The rows of a group lie close to one hidden flat surface of 11 dimensions, which passes through zero. Surfaces can cross.
Some rows, each with its group after it:
[ 16 -14  -2 -10  28   1 -10 -10   5   2 -14 -23  -3  -5   2   2  -1  -7
  12 -10  -9] | K279
[  3 -17  11 -15   7   9  17 -20  20   5  22   3   7  10 -20   8  -7  -6
   7  -2   1] | K476
[ -5 -10  -7   8  -7  11 -13  -4  -6   4  -5  16 -25 -16  12  -9   4   6
 -30   9   7] | K129
[-13 -12  22  10   5  12  28  11  12  -7  13  16   2   7  -3  10  -2   2
   5  -9  -5] | K437
[ 13  15   8  12   4 -14  13  -6  -5 -10 -12  -7   1  -3 -19  15  -9  -1
  15  -7  -9] | K481
[ 17   7   3 -23  -4  -3   5   4  12   3  10   6  -2  -2  -3   2 -11 -14
   1  10  -3] | K129
[-12   4   2   8 -13  10  -1  -1  -2   5  -7  16  -9  -2  31   5  -3  20
   9   8  18] | K481
[ 10 -12  -3   2   1   1  14  -7  -1  -6  -6  -4  19   4  12 -11   1  -6
   9   6   5] | K129
[  4   8   0 -22  -7  24   9  -3   9  -5  17  13 -15  11  10  -5  -7  11
  -6   0  19] | K476
[ -6  25   1  13 -10  -7   0  -5   2 -14   3  20 -15 -15  -5   6 -13   7
  -3 -10  -9] | K476
[  5  11   0  -5  -4  -4   9  -8   7 -18  16   1   6  26  13   8  -6  16
  -7  -5  -5] | K476
[  5  11  -5  -5  -5 -13  -6   4  -6  -3   8 -17   9   9  -8  -4   6  -2
  -2  -3   3] | K437
[  2  -8   4 -11 -14   5  12  16  -9   2  24  20 -20 -20  -2  22 -14  -9
   9   1   8] | K481
[ -3  10  14   1  -8   7  17  13   4   4 -11  17  14  -1  -2   2  -8 -13
  19   3   5] | K437
[  9 -25  -3   8  -3  -1   6  -6  -3   1  -1   5  -9 -11   3  -1   2  -5
 -12   9   4] | K129
[  3 -12  18 -12   1  16  17   4   2   8  -6  14   6  33   4  22 -13  -1
 -18  -1  -5] | K481
[  5  -5   3   7  -8   1   8   7 -10   7  -5   3  -4  -7 -11   6  -1  -7
   2   9  10] | K279
[ -6  15  -2  -4  11  -3   5  -4   7 -11  20 -14   1   6 -16   2   6  12
  22 -15  -3] | K437
[ 11   9  -2 -15   0 -18  -8  -6  15   4   6  -5   9   8   0   8  -2   1
   3  15 -10] | K129
[  5 -16   6   4  -3  11   2   1 -12   7  -8   9 -18  -4   1   7  -6  -7
 -18  -6   1] | K437
[ -3   7  -4 -16  -2  -2  -3  12  13  -7  33  -9  -1  12   5 -13  17   9
  -4   6   7] | K437
[  2 -13  -6 -22   4  22  -7  -8   2  -2  29   8 -36   2   6   4  -4   9
 -31 -12  -1] | K437
[ -3 -23   4  -1   3   5   4  -9   8  11  -9  17  16  -6  -6  -7  -6 -20
  -6  10 -12] | K279
[  7 -32   5   0   7  -1  -7 -12  -1  16 -13  -1   2 -10 -11   5  -6 -21
 -12  -6 -12] | K279
[ 13  -3  -4  -6   1  -4  -6   2  -1   4  -4 -14  -6  -1   6  -5   5   0
  -3   7  10] | K279
[ 15  21  -8   1  -4 -23  -4   8   8 -12   7  -1  -9 -10   6  -2   3   4
  -3  12 -11] | K481
[ 12   6  15  -8  -4 -18  30  26  12 -14  21   2  -3  -5  12   0  -9 -13
  22  -9  -9] | K476
[ 12  -1 -18  -7   9   5 -14   1 -11  -1   0  -2  -7  -8  -5   9   3   0
  -4  14   0] | K279
[ 18 -16 -10  -6  19  19  -3  -8  -4   2  -9  -3  -6  -5  -7  -2   8  -1
 -10  20   3] | K279
[ -6   0  -4   4   4   2   0   4 -18  -1  -3 -11   7   6 -16  12   1  -2
  10 -10   3] | K481
[ -1 -22   6   3  -5  -4   9 -12   6   0  16  -1  15  25  -7   0   7   3
 -22   6  -1] | K279
[  3 -12   6 -12  -4   7   9   3   5  -2  27   8 -11   7  -3  10   1   2
 -16   2   4] | K437
[  8 -23  -3   4   0 -11  -5   6 -10   9   6 -13 -12 -10  -5   7   8  -9
  -9   4   3] | K129
[  7 -22  -8   0  -3   3 -11  -5 -15  12  -5   4   6  -7 -19  13  -3 -15
 -16   8  -2] | K476
[ -5   8   8  -3   2  15   3  12   1  -3   1   5 -15  13  -1   1   4   8
 -17 -10   2] | K481
[ -6  -4  -3  -6  17  14  -6  37 -15  15 -10 -18   1  -2 -17  -9  23 -13
   3  11   0] | K129
[ 32 -15   2   4  -9 -22  15 -15   8   4  -7   1   7 -14  14   0  -5  -9
  14  26   8] | K129
[  4   2   0  -6   0  -3  -2  12  12   7   4  -5 -23 -23  15 -26   9  -4
   5   6  11] | K476
[ -4   1  -8 -11  24  15  -3 -15  -3   6 -20  -5   9   1  12  -3  -6   2
  28  -6 -10] | K437
[  4   3   1 -14  -8   0 -13   1   9   3   9   7 -27 -19   9  -7  -8  -7
 -13 -14  -1] | K279
[-12  10   3   9   5   2  -1  -4   2  -4  -6  -7 -14   8  11  -6   3  16
   0 -16  -1] | K476
[  0   7  -3   2   0   7   2 -12   7   0  -6   6  -1 -14   3 -11   0   5
  16   8   9] | K476
[-14  14  -6  10  -6   8 -13   1  -7  -6  -2  11 -20  -2   5   4   2  20
 -17  -7   1] | K481
[ 12  23  -5  -8   4  -4   3  -6   8 -10   9  -6  -8  10 -10   6   3  15
   1   5  -1] | K129
[ -6  -7  -1  14  -5 -14  -2  -5   0  -1   1   7   8  -9 -10   3  -1  -5
  -3   7 -10] | K279
[ 1 -8  5 -5 -3  6  1 -3  0  5 -1 12 -1  1 -2  8 -9 -5 -9  2 -1] | K129
[-14   5   7   9   9   4  12  -8  -3 -13   9  -2  15  28 -13  22  -5  14
   6 -19 -13] | K279
[  7  15   0 -15  -9  -7 -12  21   5  16  -1  -5 -15  -5   8  -3   6   0
   5  18   9] | K129
[ -9  21   5   3  -8   0   3  19  -6   6  -7   5  17  -5 -21   3  -1  -9
  18   5   8] | K437
[-20  14   0   2  -2  23  -8   5  -4   3 -14  20   3  -1  -3  -1  -5   4
  -6  -4  -1] | K476
[ -2   9   2 -14  -4  20   5   5   1  -4  18   0 -19  -5 -11  -7  -1  -3
   3 -17  16] | K481
[ 20   1  -6 -15  14  -4   2 -10  15 -10   9 -16   2  10   9   1  -1   5
   9   2  -4] | K279
[-13  -9 -22  -7   5 -16 -18   6  -2  -5  21  -2  29  -5   4  -2  11  -5
   5  11 -22] | K481
[ -6  -7  -9  12  15  16   5  -5  -9 -12  -5  -7   4  15  -4  -8  17  15
 -18  -1  -3] | K129
[ 12  -2  16  -3   7   9   7  10   2   9 -24  -2  -7   7 -13  -7   0 -15
 -23  -3  -5] | K481
[ -8   6  -8 -13   3 -10  -8   5  19 -13  29  -4  10  14  14 -19  16   9
 -11   3 -11] | K476
[  9  13   3   8 -18 -14  -1  -8   2  -7   6  10 -11  -7 -11  15  -8   6
  -7   6   6] | K437
[  2   9  -8  -8  -3   6  -6  -4  10  -4  10   2 -12  -4  12 -17   7  11
  -4   6   9] | K476
[ -4   1   3   0  17  -4  -1   2   8   4   1  -6   5  14 -11  10  10  11
  -6  11 -17] | K129
[ -8   0  -8  -9   8  -1  -8  15  -1  -5  14 -11  10  10   5  -8  16   3
   1   4  -6] | K481
[  6  10  -5  -1  -6 -17  -3  -5  10 -10  21  -5   2   3  -3   0   8  11
   0   8   4] | K437
[  6  -3  10  -3   7  31  16 -13   8  -1  -4  21 -30 -13  -9  -2 -11   1
  -5  -8   7] | K279
[ -2 -17  13   0  15  -1  18   4  -1   6  -2 -17  15  14  -6   6   4  -6
  20  -7  -3] | K476
[ -2  -7   8   1  -5   5   6  -9   1   4  -4  19  -3  -4   0  13 -14  -2
  -1  -1  -2] | K481
[  5  -4 -10 -10   7   1  -5 -22   6  -1  10   4 -10  -8  -1   8  -8   5
   3   0  -9] | K437

New rows, each followed by its group:
[-15 -23  -4  12   7 -20  -4  -6  11 -11  24 -10  16 -11   3 -17  12  -8
   8 -17 -17] | K129
[ -6   1 -10  -4   5   3 -14  -6  -1   5   1   2   8   1  -8   7   4   3
  -1   9  -6] | K437
[ 32   6  -3 -16   1  -4  15 -14  16 -13  19  -7  -7   3   6   8  -6   9
  14  14   8] | K279
[  5  -2  -3   8   2  -7   3   8  -7   2  -9  -5   3 -14  -9   5   3  -7
  15   7  -1] | K279
[  2  -3   4  -7   4   4  -3   2  -4   8 -17  -2  11   3   4   7  -7  -8
   8  -4  -3] | K279
[  2 -14   7  -5 -11 -13   6  -7   8  -3  20   6   1 -14   2   3 -12 -14
   6 -14  -1] | K129
[ 10  11   1  -4   5   5  -3   3  -4   0 -13  -9   0  -2 -14 -12   4 -12
  -3  -5   2] | K481
[  6   9  -4   3  10   0  16 -11  14 -19   8   0   6   4   4 -17   8  12
   7   9  -5] | K129
[  6  -7  -8  -1  10  -1   7  -1  13 -12  12   8   0 -16  -2 -23  11  -5
  -4  15 -12] | K129
[ -9  14  -1  -2   9   9  -4   3  -8   1 -10   1   8  10 -16   9  -4   1
   4 -10 -10] | K129
[  4  10  -7 -16   3  11  -3   5  -2  -3   6  -1   1   8  -9  -4   2  -5
  -6   1  -1] | K129
[  3 -12 -14   0  -2   3   2   6 -17 -18  16   7  -2  -3  11   6  -4  -2
 -20  -6 -11] | K476
[  0   1  -2  -1  -1   5   3 -14  -3  -1  -3  -2   6  -5 -10  -3  -5  -5
  16  -6  10] | K481
[-11  -5  -1   6   1 -17   5   7  12  -9  17  18   6 -27   1   1  -2  -9
  21   7 -21] | K481
[  5   9  -9  -8   7   4 -11   9 -10  -4   1 -12   1   9 -16  -2   7  -6
 -13  -8  -5] | K481
[ 17  13   1 -10 -24 -13   1  -4   0  -6   9   1  -8   2  -9  -5 -16 -18
 -21 -17   1] | K437
[ 14 -12  -4   4  -6 -14  -4   2 -11  -6  16  -5 -28 -14  -5  12  -3  -3
 -23  -7  -3] | K476
[  5 -14  17   9  11   5  16  -8  -8   5 -13 -16   6  12 -25   9  -1 -10
   7 -19   1] | K481
[-11  14  -4   5  -7  -2 -16   6   3   0   1   1 -13 -11  11 -11   5  12
  -3   0   6] | K129
[-11   3  -2  -1   4  13  -6 -18  11   6  -1   4   8   5  -8  -6   3   9
   0   5   4] | K476
[ 1 14  2  2 -9 -4 10  3 -3 -5  5  3  7  7  0 13 -6  7 11  1  3] | K279
[-10   5  14   5  10   3  18  -7  12  -5   5  -5  10  16 -11   7  -2   9
  16 -11  -4] | K476
[ -5  15   2  12  -4 -12  -1 -10   7  -5  -7  12  13  -2  -9  10 -11   3
   5  -1 -15] | K476
[ -3   1  -4  -8  -7  16  -3   7 -20  -1  -3  -1   2  -1  -5  -3  -9 -16
   0 -21  11] | K129
[ 18  12  -4 -18 -26  -1 -11  18  -6   4   5  19 -21 -11  10   4 -13 -13
 -24  13  10] | K476
[ -2  12   3  -8  -9  -5  -5   3   2  -3  20  -5 -19  -1  -3   9  -3   8
   0 -13   6] | K129
[  5   4   3   9  -5   4  11  -8  -2  -8  -6   5  -7 -10   5  -3  -7   5
   7  -1   9] | K129
[ -7   6  12   0   5   4  -2   2   7  21 -30  -4   7   6  11 -11   0  -3
  15   0   2] | K476
[  2   2  -4  -5  -5   6  -3  10   2   0  20  -1 -16   2   1   8  11  18
  -4  17  20] | K437
[  0 -16  11   8   0   5  14   3  -2   8  -3  -8  -4   1  -6 -10   8  -4
   2  -1  13] | K279
[  9   1  -2   0   0 -22   7  -4   9  -4   1  -5  28  24  22  14  -1  13
  14  17  -9] | K481
[  5  14 -14  -6   1  -6 -19  -2  -3  -6   3 -10  -8   4   9   5   0  13
  -7  -3  -3] | K279
[  2   5  -7  15   1 -21  -1  -2   3 -13   1  -5  -5 -17   7  -8   3   4
   8   0  -8] | K476
[ -8 -13   0   1  -8   4  -4 -19   7   9   1  22   3 -13   8  -1 -12  -2
   0   4   0] | K481
[ -3  -3  -8  17  -4 -12  -9  -3 -14  -2   5  -8  -9  -4   5  17   7  17
   1   4   5] | K481
[ 11   3  -8 -18   8  15 -16   4 -11   2  -1  -7 -27  -3   1  11  -5   3
 -10 -11   4] | K279
[ -7  -6 -14 -14   6   8 -15  -4   4   1   6  -7  16   3  -8 -21   9 -10
  -8  -6  -3] | K481
[  9  24  -4 -15 -20   5 -12 -14  10  -3 -10  22  10  20  28 -11 -15   6
 -25   5   3] | K437
[-14   7   3  13  13  18  -4 -21   8  -6 -17   7 -10   0  -3 -10  -1  18
  -6 -13  -3] | K279
[  8  -1   3 -15  -5  15  18   1  10  -4  18  11  -3  -6  -3  -3  -6  -6
  14   5  14] | K476
[  8   0   9   3  -3  -8  12  -7   0  -2   2  -3   0   8 -11  17 -10   0
   7  -6  -2] | K476
[ -7   2  12   4  -5  17  13   1   4   4 -12  29  -5 -12   4   0 -13  -3
   4   1   2] | K129
[  2   2  -2  -7  -6  13  -4   9  -3   3  -5   4 -15  -1  23 -15   3   2
 -17   1   9] | K437
[ 24  -1  13   2  -7 -13  15   8   3   7 -10   0  -9  -7  11   6  -7  -7
   9  17   7] | K481
[  1  13   4  -1  -8  12   0  -9  -9   2 -17  14   2   4  -5  13 -21  -3
   3 -10   4] | K129
[ 15   9   6  -2 -11 -12   6   8  -7   4  -8 -10 -11  -9   8   9  -9  -6
  21  -3  16] | K279
[-12  16  -3   2   5  -2  -3  -1   0 -10   8  -9   3  12  -4  -7   6  10
   1 -13  -2] | K437
[  2 -12  -8 -14  -7  -2  -4 -22  12   0  23  -1   8   7  13  -7  -1   6
  -1   3  10] | K481
[ 12   4  -3 -11  12  12  13   1  -6  -6  -1  -5  15   9 -21   2  -3 -14
   6  -3  -6] | K129
[ 13   2   8 -12   4  -2   4   1  20   1  -1  -1  -3   6   7 -20   4  -6
 -19   5  -5] | K481
[ -1  -7   0  11   1   7  -2   0 -15   5  -6  -4 -14  -7 -15   8   1   1
 -11  -3   5] | K279
[  4 -16   4 -11   3  14   8   3  -4   6   2  -1  -5   8   1   3  -2  -6
  -6  -5   5] | K476
[  0  15  -2  16  -7  -2   2  -6  -8  -7 -16  17  11  -9 -10  14 -13  -2
  13   2  -4] | K476
[ 18   5 -13  -8  -4 -10  -7   9 -21   1  -1 -28   6   6  -8  11   5  -5
   8   6  12] | K481
[ 14 -15   4   9   4 -15   8  -4   6   3   4   1 -16 -22 -14   7   3  -6
   0  15  -7] | K129
[-17   3   7  -3   4  17 -15  -3  -5  10 -23  -2   4  24  13  -6  -3   6
 -13 -22  -1] | K279
[ 16 -16   2 -12   4  -6  -6  -8  14   5   1 -13 -15  -9  12 -14   2  -9
  -7  -5   3] | K279
[ -5   5  -1   6   1  15   0   8  -8   3 -12   0  -8  10  11  -6  11  16
  -8   8  14] | K129
[  0  -1   7  -5  -1   9   4   3  -4   8 -10  10  10   4  -6  11 -14 -12
   5  -3  -3] | K129
[ -4 -11 -10   0   8  -8  -4  13  -1  -7   9  -9  13   3  10 -11  14  -3
  -3   4  -9] | K476
[  7 -10  -3 -15  24  11   2   4   3  -2   4  -2   1  -5  -8   7  -3 -10
  12  -4 -14] | K279
[ -6   4   3   9   3 -15   6   3   8  -4  -4  -2  19  -9  -5 -12   2 -10
  13  -1 -12] | K437
[ -3  -7   3  -5 -12   2  -1  10   3   4  -3  16   6   2   9  -9  -5 -14
 -25   4  -5] | K437
[-15  19 -10   0   1   9 -15  -1   4  -6 -11   8   1   7  30 -21   4  15
  -9  -4  -4] | K476
[-15  -1   2   0   4  -3   1   6   4  -4   2 -12  25  17  20 -12   8   2
  14 -10   3] | K129
[-7 10 -1  0  2 11 -1  3 -1  2 -8 10  0 -8 -2  4 -6  2 14  4  2] | K437
[ -2  18   2   6  -5  -5 -16 -10   4  14 -13 -10  -3   3 -13   2   6  13
   2   8  14] | K476
[-11  -4  -9   8   4 -14  -7  14  -4  -4   8   8   7 -11   5   9   6   1
   2   9 -25] | K481
